The rows are grouped in 4 different ways at once. Each group adds its own fixed numbers to the row, and there is some noise. The rows also spread widely along 14 directions, which tell nothing about the answers.
Known rows, each followed by its group in each grouping:
[ -6   0  -7   6  -7  -8  -6   5 -21  -9  11  11   1 -19   0   7  -4  -7
  12   7   6   8   9 -13  -6  -1 -12   1 -10 -11   9   1   3  -4  -7   7
   3  -5] | q_133 q_875 q_397 (3)
[ 21  22  -9  11  15  25   3  -6   3 -19 -11   3  13  18  39 -17  -2 -16
   3 -18   0 -36  -9   6 -23  14  -7  11 -12  -4   2 -23 -29  -5   0  -3
 -21  39] | q_204 q_362 q_973 (0)
[  7  -7 -18  29 -14   3 -14   5 -10  15  -7 -14   3 -15  -4   9 -21 -19
  10 -14  -3 -13  -8 -13  -5  -3 -11  12   5   9  -2 -10 -29 -17  -7   6
 -11  22] | q_982 q_442 q_397 (3)
[  0   2 -16 -14   6 -15  -7  11 -11  23  -4 -19   1 -40  -1  23 -14   5
 -17   0  -6  13   8   2  19  -7  -8  -6  -9   5   3   8   6   3 -24 -17
  23 -21] | q_982 q_442 q_860 (2)
[  0   9   9  -8   8  13  16  18   2 -20   4  22  12  -2   3   0 -20  -7
  11  12   3  20   9   4  -9  23   6  -2 -12  -2   7   1   8  21  -7  15
   6   2] | q_204 q_262 q_860 (1)
[ -9  30  15  18  -6   0  26  14  13 -35  -8  -1 -24   1   2   9  16   3
  -1  -9   0  15  19   1  -4 -23 -14  -2   6   7   0  -5  14   0 -16   1
  25 -18] | q_133 q_604 q_476 (0)
[ -3  18  -4   1  -1   8  -4  -6 -14  -3   7  15  12  16   1  -3  11 -11
   9  -7   0  -4   4  -6 -14  -1 -10   8   9   5  -5  -1  -9 -29  -2  27
  11  21] | q_204 q_362 q_973 (2)
[ -1  17  -1 -26   9  -9 -26 -26 -15  23  19   7  14   9  11 -11  25   2
 -15 -15  14   6  21  -4  -1   6 -19 -12   5 -27  23  14  24 -33  12   6
  11  14] | q_982 q_475 q_641 (1)
[ -2  16  -5 -13  16  14  -4  -4   1   1  -7 -13  -3  30 -16   9  11   2
 -21 -22   0 -14  -8   6  21  -8  -4 -14  24  13  -9   8  -8  -1   8   3
  13  -5] | q_204 q_262 q_144 (2)
[ 18  21   6  -2 -13 -13   5  28   8 -10 -18 -10 -11   3   2   9  -9 -15
  -5 -27  17   1 -11  12  -9   0 -22  -5  10  -9  -4 -14  -7  -9  15  -4
  14  -9] | q_204 q_875 q_476 (2)
[ -3   3  12   8   6  25  15 -11  15 -27 -13 -20   1  11   2  -1   6   8
   9  -5  -5 -26  -8   9  -4   4  15 -10 -10 -11 -11  -6   2  26   4  15
  -9  12] | q_204 q_604 q_144 (2)
[ -4  -6  -5   7  -4   9 -14  11   4  13  29  21  13 -16 -15 -14 -20 -20
  10   0 -13  26  26 -10 -10   1   0  11   6   0  31   6  19 -12  -8  21
  -5  31] | q_133 q_475 q_641 (2)
[ 14  21   8  -6 -25 -29 -13  -2   4  11   2  -8 -20 -11  -9   8  11  12
   6 -25  -2  -7  -4   9   2 -11 -10 -11  10 -24   3   1  34   1  34   5
  17   0] | q_133 q_475 q_973 (1)
[ -5 -23   7   1   0  23  -9  15  14   3   3  -9   9 -24 -17  21 -28 -18
   5  -2  -6   4   6   4   2  16  14   2   5  -9  19  -2   4   9   5   3
 -16  12] | q_204 q_875 q_641 (3)
[ -6 -16  17  -2 -10  -8 -13  15 -19 -24  17  36  -3   8   1  -2   9  -5
  12   2  10  -7 -19  -6   5  -3  -5   9   5  -9   3 -10 -12   2  32 -15
 -30  -5] | q_982 q_362 q_641 (1)
[  7   7  11 -18  -4 -16 -10  16 -11   5   2  11  14 -27  12   8  -9 -15
   6   4  24  17   9   6 -15  25 -14  -2  -9 -23   9  -4  12 -14  -1  -2
   7  -3] | q_982 q_475 q_476 (0)
[  2   1 -24  10 -17 -22  -8   8 -24  18  26  24   4 -17 -23  -1 -18  -1
  26  14  -8  14  11 -30 -13   2 -11   1  -5  -6  12  15  12   2 -12  39
  10   7] | q_133 q_262 q_144 (2)
[ -5   9   7  20 -10   1  16 -13  22   1 -13 -23  -9  18 -25 -14   4  -3
   9  -6   8  21   9  -7 -17   5 -11  -9   6   3  -6   3   4 -14  -6  33
  13   7] | q_204 q_262 q_476 (1)
[  5  21 -11 -38  10 -19  -9   0 -22  16   2  -5  10   1   5  26   8   0
 -14  -4  29   0   9  -3  -7  21 -20 -22   0 -33   7  15   1 -17  10  11
  28 -20] | q_204 q_875 q_476 (2)
[  3  12  32 -23  -4  10  -9  12   8 -19   5  16   7  -5  11   1   4  -9
   6 -12  14   7   7  22  -3  13   3  -3   5 -31  11  -9  33   2  26   1
   2   7] | q_133 q_362 q_397 (3)
[  3  11  10 -16  19  13   2 -21   8 -17  -7  -2  12  15  17 -32  13   4
  -9  -9   6 -10  -1  11   4  12  -4  -9 -22 -15   2  -4  11  21   6  -5
  -8  15] | q_204 q_604 q_476 (3)
[ -3   7  -2  -4   7  -9  14  -7   0   0   7  18   4  19 -24 -25   7  16
   9  28  -6  11  -2 -15  10  -2   0  -3 -10  29 -23  13 -12  11 -21  15
  14  -4] | q_982 q_475 q_476 (3)
[-13  10  25  10  -3  33   5 -12  11 -14 -21 -20   1   8  -4  18  21  -9
   4 -15   7 -11   4  14 -13   6   6  -1  19  -2 -15 -10  -2 -26   0  20
   6  16] | q_133 q_362 q_476 (0)
[  2 -11   8   6 -30  -6 -10  22  -2   7  10   9   2 -28 -18  16 -23 -16
  28  -1  -3  12   0  -1 -13  11   1   6   3 -20  13  -4  15  -1  13  19
  -5  12] | q_133 q_875 q_860 (3)
[-12  15  20  19 -11   6   4  -7   3 -23 -18 -17 -11 -11  13   0  20  -6
  -3 -30   3   7   7  12  -1 -19 -17   4   3   4  -8 -17  12 -18  -7 -10
  13   3] | q_982 q_362 q_476 (1)
[-30 -16  -9   8  11   5  -3  -4 -14 -13  21  -6  -3 -18   7  20  19  -2
   4  28   2  11  24 -31  -9 -12  -3   7  -7 -14  20   6  -7 -24 -16  -5
  -7 -19] | q_204 q_475 q_973 (3)
[ 29  16   2 -13  13  -4  -3   0  22  16 -12 -12   7   5   9 -29 -15  -7
 -15 -18   9   3  -2  20  -1  15 -11  -9 -10  -6   5  -8   7   3  -5 -14
   1  12] | q_982 q_875 q_144 (0)
[ -9  13 -12   2  -2  -6  -9  10 -11  21  20  10  -9 -24 -29  32  -2  12
  -5  -4 -31   1  14 -10  21 -20   8  -2  18  22   1  20  11   5  -1   6
  23  -9] | q_204 q_475 q_476 (1)
[ -5   1  16  -7   3  23  -5  -7   3 -24 -14 -19   0  19   4  13  12 -11
  -1 -18  27 -11  -3   8  -3  15  -6 -13  12 -30   3  -7   2  -5  23   8
  -9   4] | q_133 q_262 q_397 (3)
[ -8  -7   0  -6   2   7 -11  19  -6   9  14  14  21 -28   2  11 -18 -17
   8  16   1  14  13  -9  -9  15   4  11  -7  -6  14  -1 -11 -16  -5   0
 -10   5] | q_133 q_604 q_476 (3)
[ -2  -8   2  -5  -6  -9 -20  -2   2  15   4 -16  -8  16 -27  -5   5 -11
 -12 -21  20  17  -4  -5   8   3 -26 -15  20 -12  11   5   7 -20  23   6
  -3  -8] | q_204 q_262 q_144 (1)
[  2   1 -10  12  -3   4  13  10  -1 -18  13  15  -9  18 -17   4  -6   3
  16   9  -2  -6   2 -21  -6   0   1  -8   4  -3   4   9  -3  22   6  33
  -4   3] | q_133 q_475 q_144 (2)
[  0   2  12  -6  15  33  -9  -1   8  -6 -16  -6  16  -1  13  -2  -6 -10
  -9 -20  -9 -27 -14  25  11   4  22   7   3  12 -13 -14 -14   5   4 -19
 -19  29] | q_982 q_262 q_476 (2)
[-21   3 -16   0  18  17   8   9 -16  -8  14   6   8   2   3  29   5  -6
  -4  18  -3   7  19 -21  -5  -3   1   2   8   6   9  12 -20 -18 -21  11
  10 -10] | q_204 q_442 q_860 (2)
[  7   8 -16  12  15  12  24  19  13 -13 -18 -25 -14 -17  -1  37 -25   2
 -11   4   0  -2  13  -5   4   4   0 -14  -5   6   4   2 -11  28 -24  -1
  13 -22] | q_133 q_442 q_397 (0)
[-11  -3  -6   7  11   6   7  13  14   4  13  -6  -5 -36   1  25  -4  12
   4  23 -26   2  24 -14  -4 -12  22   7 -10  -3  14   3   2   6 -13 -13
  -2 -14] | q_204 q_362 q_476 (3)
[ 18  15 -30  18   5   1   7 -11  -1   4 -27 -35 -12  20  -2  11  -4   2
 -10 -25   6 -33 -11 -15   7   0 -26 -14   0   9 -14   1 -33   8  -4  12
  10   6] | q_982 q_475 q_476 (3)
[  7   1  -5  15   6   4   0  15  10 -12   2  -2  -8  10  11  -1   2  -6
  -1  -4  -5 -23 -14  -8 -10 -12   1   9   7  -2   3 -12 -32  -8  17 -21
 -31   3] | q_204 q_475 q_476 (2)

New rows, each followed by its group in each grouping:
[ -9  12   9  12  15  24  10  -2  25   1   0  -6   0  -6  -6  -7  -3  11
  -4  -3 -31   0  10  10  13 -22  27   7   4  33  -7  -1   3   7 -19 -13
   2  10] | q_982 q_262 q_144 (1)
[ -1  12  -9  -4  12   4 -16 -30  -4   5   8  -5   3   3  19 -23  22   3
 -14 -18   0 -16  16  -4  -2   0 -15  -7 -10 -25  24   3  19  -3   5  -7
 -14  22] | q_133 q_604 q_476 (0)
[ -9  -1   6   3  -9 -11   8  28  -4 -21   9   6 -11  21 -12  27   9  -6
   9   8  21   5  -4 -19 -13  -5 -14  -1  18 -12   3  -1 -26 -26  18   8
  -2 -30] | q_204 q_604 q_641 (2)
[  6  -6 -10 -25  11  -5 -17   4  -4  20  16  15  12   8 -21 -21 -13  -7
 -10   3   7  19   4  -6  12  13 -12  -6   2   0  16  12   5  -2   2   6
  -2   4] | q_133 q_262 q_641 (2)
[ -5   6  24 -13   2  13  -5  10  30   3  -4 -23  -9   8 -19  16  10   3
  -8 -14  -2   2  -1  16  10  -8  14  -6  28  -6  -2  -2  12 -14  20  -8
   6 -10] | q_204 q_262 q_144 (3)
[ 15  23   6 -13  16  12  10  12  33  13  -3   3  17   3   0 -27 -18  -7
  -9   5  -9  21   8  14  -5  11  10   7  -4  20  -2  -4  -2  -5 -17  -3
  13  16] | q_204 q_442 q_476 (3)
[ 13   4  -7  -4   0   7 -10  -8 -13  -3 -12  -2  20  -3  15 -15 -14 -21
   4 -15  20  -8  -6   4 -15  28 -19  -6 -15 -20   3  -7  -3   2   2  21
  -7  32] | q_133 q_475 q_476 (2)
[-14   7  -2   0  19  18  17   4 -17 -36  -7  -3   6  -8  40  33   6  -3
  -2   7  19  -4  15  -8 -16  12  -8  -7 -19 -22   9  -6 -13  -1 -13  -5
   1 -15] | q_982 q_362 q_860 (1)
[-10   9   9  10 -17  -7  10  11 -10 -15 -10   4 -25   0 -39  22   7   4
   2  -7  -1   8  -6   1  20 -14 -11  -7  18  24 -19   6   7  14  -5  15
  28 -23] | q_133 q_875 q_476 (0)
[  6  19  10  -2   5  -7  23  18  36 -20  -6 -22 -33 -10   4  22   2  21
  -8   0   0   5  21   3  -3 -11   3 -16   0 -27  22   1  28  23   3 -16
  13 -34] | q_133 q_262 q_641 (0)
[ 16  18   0 -15  -4 -20 -13   1  18  41  -2  -8   5   0 -25 -27  -2   3
  -6   0  -3  20  -1   5   4  -2  -7   0   8  17 -10   4   0 -28  -5  -3
  18   2] | q_133 q_262 q_476 (3)
[  0   3   6  26  -5  16   7  15  15  -8  -3   6  -9  -3 -11   7 -10  -1
   7 -12 -28 -14  -7   3   8 -17  17  13  12  30 -11 -10 -15  12   3  -5
 -13  14] | q_982 q_362 q_476 (1)
[  5  34   0   7  10  17  28  11  24 -14  -8 -13  -1 -17  24  18  -5  12
   5   0 -20 -10  22   8 -18  -8  17   0 -12  -7   4  -3   9   7 -19   5
  18   5] | q_133 q_604 q_860 (2)
[  3  -5  -9  -4   3  -1  -2   5 -10   4   7   9  18 -25   5  -1 -18  -9
  11  12  -1   5   8  -7 -15  18   0   2 -21 -12   8  -1  -1   6  -9  13
  -4  11] | q_204 q_362 q_476 (2)
[-10  12 -12  -1   3   8  -6 -18  -8   5   9  -4  -9  26 -11   7  21   7
 -10 -20  -8 -10   9 -13  16 -12 -13 -10  19  -2   7  16   9  -2   9  18
  12  11] | q_982 q_442 q_860 (3)
[ 11   0  -9  15   7  12  16   7  13  -7  -1   2   3 -10  -7 -13 -33   2
   6   3 -16   1   4  -3   3  10   5  -6 -23  12   3   0   2  44 -14  13
  -7  13] | q_133 q_604 q_144 (1)
[ -4  -4   3  -2   9  -6  15   6  36   3   1 -33 -20  -8  -4   8   3  17
  -9   5  -6  13  21  -4   2 -13   3 -14  -7 -23  21   9  19   9   2 -12
  -2 -22] | q_982 q_604 q_860 (2)
[ -1   7   9   3  15   9  12   2  21  -4  -8 -15   1  26  -4  -6  12  -6
  -8   5  17  12   8   0  -7   1  -6  -4   7  10  -6  -2 -24 -33 -12  -4
  -1 -10] | q_982 q_604 q_397 (0)
[-10  -3 -19   2   8   9  -1  -7 -18   3  20  20  -2  41 -23   4  11  -1
   3   4  -2 -10   0 -29  10  -3 -11  -4  18  11   2  18 -26  -6   8  23
  -8   6] | q_982 q_875 q_860 (3)
[ 13  18 -22  -1  16 -14  14  14   9  23   5   2  -9  18 -26   3  -9  12
 -12  11 -13   0  -4 -14  10 -11  -1  -8   8  34 -10  14 -32  -1  -9  -2
  17 -23] | q_204 q_875 q_144 (1)
[  2  15 -16 -12   8 -10  -7   5  -3  41  13   9   7  -3 -30  -2  -8   1
  -8   6 -10  30  16  -6  15  -1  -8  -1  11  31   1  20   3 -18 -27  10
  29  -3] | q_982 q_262 q_860 (0)
[ -8  -7  -2  -4   2 -10   1   2   0   0 -14 -26 -19 -15 -22  14   9  15
 -16   0  -2   2  -7   1  25 -19  -7 -11   0  12 -17   3  -3  10  -8 -15
  12 -34] | q_133 q_362 q_476 (2)
[ 12 -26   7  -5  -8 -21  -6  19   0   6  -4   1  -6  -8 -22  -6  -8   1
   8  19   1  -7 -41   8  14   3   4   3  -6  12 -19 -11 -28  12  10 -28
 -27 -23] | q_204 q_875 q_860 (0)
[ -8   9  -7   5  14 -10   8   5  14  12  17   3 -12  10  -9  -3  15  11
  -9  13  -9  16  21 -22  -3 -20  -2   1   9  12   8  11 -14 -25  -6  -9
   2 -18] | q_982 q_362 q_476 (1)
[ 14   8  21   0  -1  16  14  29  42  -1 -14  -8  -1 -12 -15   8 -31  -8
   0  -7  -8  15   8  24   3  10  21  -2   8   9   1  -5  15  22  -4   4
   6   7] | q_982 q_442 q_397 (0)
[  1   4  -5   8  -1   4  13 -11  13 -10  -6 -11 -20  47 -27 -23  14   6
  -6 -10   3   1 -12  -8  10 -13 -17 -14  15  12 -10   7  -7   7   6  20
   2   1] | q_133 q_442 q_860 (2)
[  8  12  20 -16 -13 -17   3   2  13  -2  -8 -15 -14  -2 -14  16   7  17
   2  -9   6  -5  -7  14   2   2   3 -19   5 -22  -4   1  20  12  27   1
  17 -19] | q_204 q_875 q_641 (1)
[ -8   8  29  -5   5  17 -10  -4  27   0   4  -7   7  14  11 -19  25 -13
  -7 -10   8  17  16  10 -13  -9  -2  11  16  -8  11 -12   7 -54   4 -14
  -4  15] | q_982 q_362 q_641 (3)
[ 13   7  12  11  -5   3   3  11  22 -10 -19 -29 -10  -2  19  -4   0 -19
  -6 -22  20  11   2  14 -15   2 -23  -3   0 -17  11 -19   3 -21  -1 -16
  -7   4] | q_982 q_475 q_860 (0)
[  0  -4   1  10   5   5   2   1  21  -4 -11 -25 -18  14  -7  -5   2 -10
 -18 -22  10  12   4  -2   7 -10 -21  -5   9   2   8  -5  -6 -11   7 -10
  -8  -6] | q_982 q_362 q_973 (1)
[ 22  -1  -1 -10  -6  -9  -5  17  12  22  -4  -6   8 -18 -12  14 -24   3
  13   3  -5 -11  -8  10  -4  15  19  -3  -3  -8  -8  -3  -5   8  10   6
  -3   5] | q_982 q_362 q_397 (2)
[  0   5 -10   3  -2  -2   3  -7  -3  -2 -11 -13  -1   0 -13 -12  -5  -2
  -1  -4  -2   6  -6  -1   7  -4 -13  -2  -7  16 -12   0  -2   8 -17  13
  15   4] | q_204 q_442 q_973 (2)
[ -3  -1 -15  -5  18  11  -2  -6  -5   6  -3 -16  -5   9 -22  16   6  12
 -14  -2 -10 -22  -9  -4  27 -10   6 -14  11  20 -17  13 -15  10  -6   2
   7 -10] | q_133 q_475 q_144 (2)
[ 18   8 -14   9 -16 -17 -13  32  -7   9  11  17   2 -36   2   1 -35 -15
   7 -11 -14  12   2  -4  -1  -5 -15  17  -6   4  21  -8   5   9  -7  -9
   5  10] | q_204 q_442 q_641 (3)
[-21 -23  14  13  -5  12  -9  -4 -16 -25  -3   5   8 -26   2  -9   4  -6
  13  11  -3  -3 -11  -1   9  -3   2  13 -18   7  -9 -13  -8  10 -10 -13
 -23   3] | q_133 q_604 q_476 (3)
[  2 -20  -9   2   2 -12 -11  11  14  29  11 -16   5   0 -19 -16  -8 -18
  -4  13   8  34   4 -13  -9   1 -15   1   6   2  13   4 -16 -42  -7  -2
 -13  -5] | q_204 q_475 q_860 (2)
[ 17  12   5 -13   8   2   5  13  36  19  16  20   1  16 -19 -20 -12   1
  -1   6  -9  17  18  -1  -8  14   8  -5  10  -2  16   8  15   5  11  14
  -4  16] | q_133 q_362 q_476 (0)
[-22  -5 -11   8  19   3  10  20   9 -14  22  -3 -14  -6   3  18   6  -7
 -10  24   1  31  34 -32  -8 -20 -12   9   3  -3  31   4 -13 -26 -15 -16
  -2 -32] | q_204 q_362 q_973 (3)
[ 11  36   9  -4   5  16   7  -1  -8 -26 -17   9  11  25  24  -5  10 -11
   1 -21  14 -24 -13  13 -13  10 -11   2   0  -1 -17 -15 -19  -7   6   5
  11  18] | q_204 q_875 q_476 (3)
[-10  -1  -5 -21  11  -2 -18   0 -17  13  21  15   7 -23  -9  10  -2   2
  -8   3 -12   5  10  -1  16  -1   6   0  -2   0  15  12  16   7   5  -9
   3  -4] | q_204 q_875 q_973 (1)
